There are 4 ways to turn a row about zero (a turn may also mirror it). The second row of each pair is the first, turned, with some noise. The first 20 pairs use one turn. New pairs use 2 turns, one after the other, and a turn may come again.
Known pairs, each followed by its turns in order:
[  0   2   0 -12]
[-3 -2 -2 11]
K

[ 1 -1  9  1]
[ 4  6  2 -6]
C

[17 -8  0  7]
[19 -6  5  1]
C

[-23   3  -3   1]
[-14  16  -6   2]
Q

[21  4  5 -3]
[ 16 -16  -3  -4]
Q

[ -7  -4   3 -14]
[ 5 13 -1 -8]
Q

[ -1   0 -17 -10]
[-18  -2   2  -8]
F

[-5  2 -4 -7]
[-5 -1  7 -5]
F

[ 8 -9 10 -5]
[11 10  4  1]
C

[ 15   1 -16   4]
[11 -8  7 17]
Q

[ 12   3 -23 -26]
[-16   7  18  26]
K

[ 0 23 16 -4]
[  4  12 -24   9]
K

[  1 -21  11   2]
[ -6  -3  17 -16]
Q

[12  4  7  0]
[ 2 12 -5  9]
F

[ 7  6 -5 -7]
[-9  7 -1  3]
F

[-12   8   0 -10]
[-14   8  -9  -1]
C

[-26   1  10  -4]
[11 -8 23 -6]
F

[  4   0  -9 -12]
[-6  2  6 11]
K

[ 7 -7 14 17]
[ 20  -1  -3 -12]
K

[10 -4  2  2]
[10 -1  1 -1]
C

New pairs. What belongs after each?
[-14  -2  22 -22]
[-12   2  26  18]
K Q

[  7 -13 -11  -5]
[ 5 17  0  6]
F Q

[ 2  2 -6 24]
[  1  13 -21   1]
K C

[-26   2   1   6]
[ 3 24  9  4]
K Q

[ 6 -9 17 16]
[ 8 15 18  2]
F K

[  4  -7 -13   8]
[  1  -1  -8 -15]
K Q

[  8 -12   7   2]
[-5 12  7  9]
F K

[  1 -10  -1  15]
[  0  -7   4 -15]
C Q

[ -5 -13  22  10]
[-12 -21  -9  12]
Q K

[ 26   0   8 -11]
[26  5 -2 13]
Q C

[7 5 4 1]
[-2  2  6  6]
C K

[10 26  5 -2]
[-14  -9   0  22]
K F

[  2  -6  -7 -12]
[  0 -11   5  -5]
C C

[ 6 -4 25 -6]
[ -9  15   5 -18]
Q F

[-26   7  -2   0]
[ 22  11  -3 -10]
F F

[-2  1 26 -2]
[18 17 -2  7]
F K

[-26  -9  -7  -8]
[-26   5 -13  -2]
C Q

[ -3 -26 -22   2]
[ 21  -6  -5 -26]
C K

[ 11   2   0 -19]
[ 19  -3 -12   0]
Q C

[  7 -15  -6  -1]
[ 9 12  7 -6]
K C

[ 8 -6 -8  3]
[10 -4  7  1]
C C

[16  0 -6 11]
[ 14  -1 -14  -5]
Q F

[-3  6  7  2]
[2 6 4 4]
Q Q

[ 4 -3  4 -8]
[-2  2 -9 -3]
F C

[  9   5 -21   9]
[-4 -1 24 -1]
C Q

[ 13 -16  -8  12]
[23  4 -3 -3]
Q F

[26 -3 -2 -1]
[ 14 -16  13   8]
C Q

[-23  -5   3   2]
[-22   4  -9  -6]
Q C

[  4 -10   5  20]
[-13   8   8 -16]
Q Q

[ -3   1  10 -15]
[  1 -12 -12  -2]
K F

[  0 -11  -2  -4]
[-2  6 -9  7]
F C

[-3 15 -2 17]
[ -9  -4   6 -18]
Q K

[ 0  6 22 18]
[-13   7   8  24]
Q C

[-14   8  -9  12]
[ 13  -5 -10 -12]
F F

[-26   9 -11  17]
[-17  23   5 -19]
C Q

[ 9  1 -3 26]
[ 22  -1 -14  -7]
K Q

[-2  7 -4  6]
[ 8 -6 -6 -1]
F F

[-2 -2 22  6]
[-1  5 21  6]
K K

[ 1 13 -3  8]
[  8 -12  -7   3]
F F

[-12 -12   0   2]
[-12  10  -4  -9]
Q C

[ 4  4 -1 -6]
[ 1  5 -3 -5]
K K

[-13  -1   6  -2]
[-8 -2 12  0]
Q F

[ 8 -2 -5 15]
[ 11  -1 -11  -9]
K Q

[11 22  4  0]
[ -7 -11   9 -18]
F C

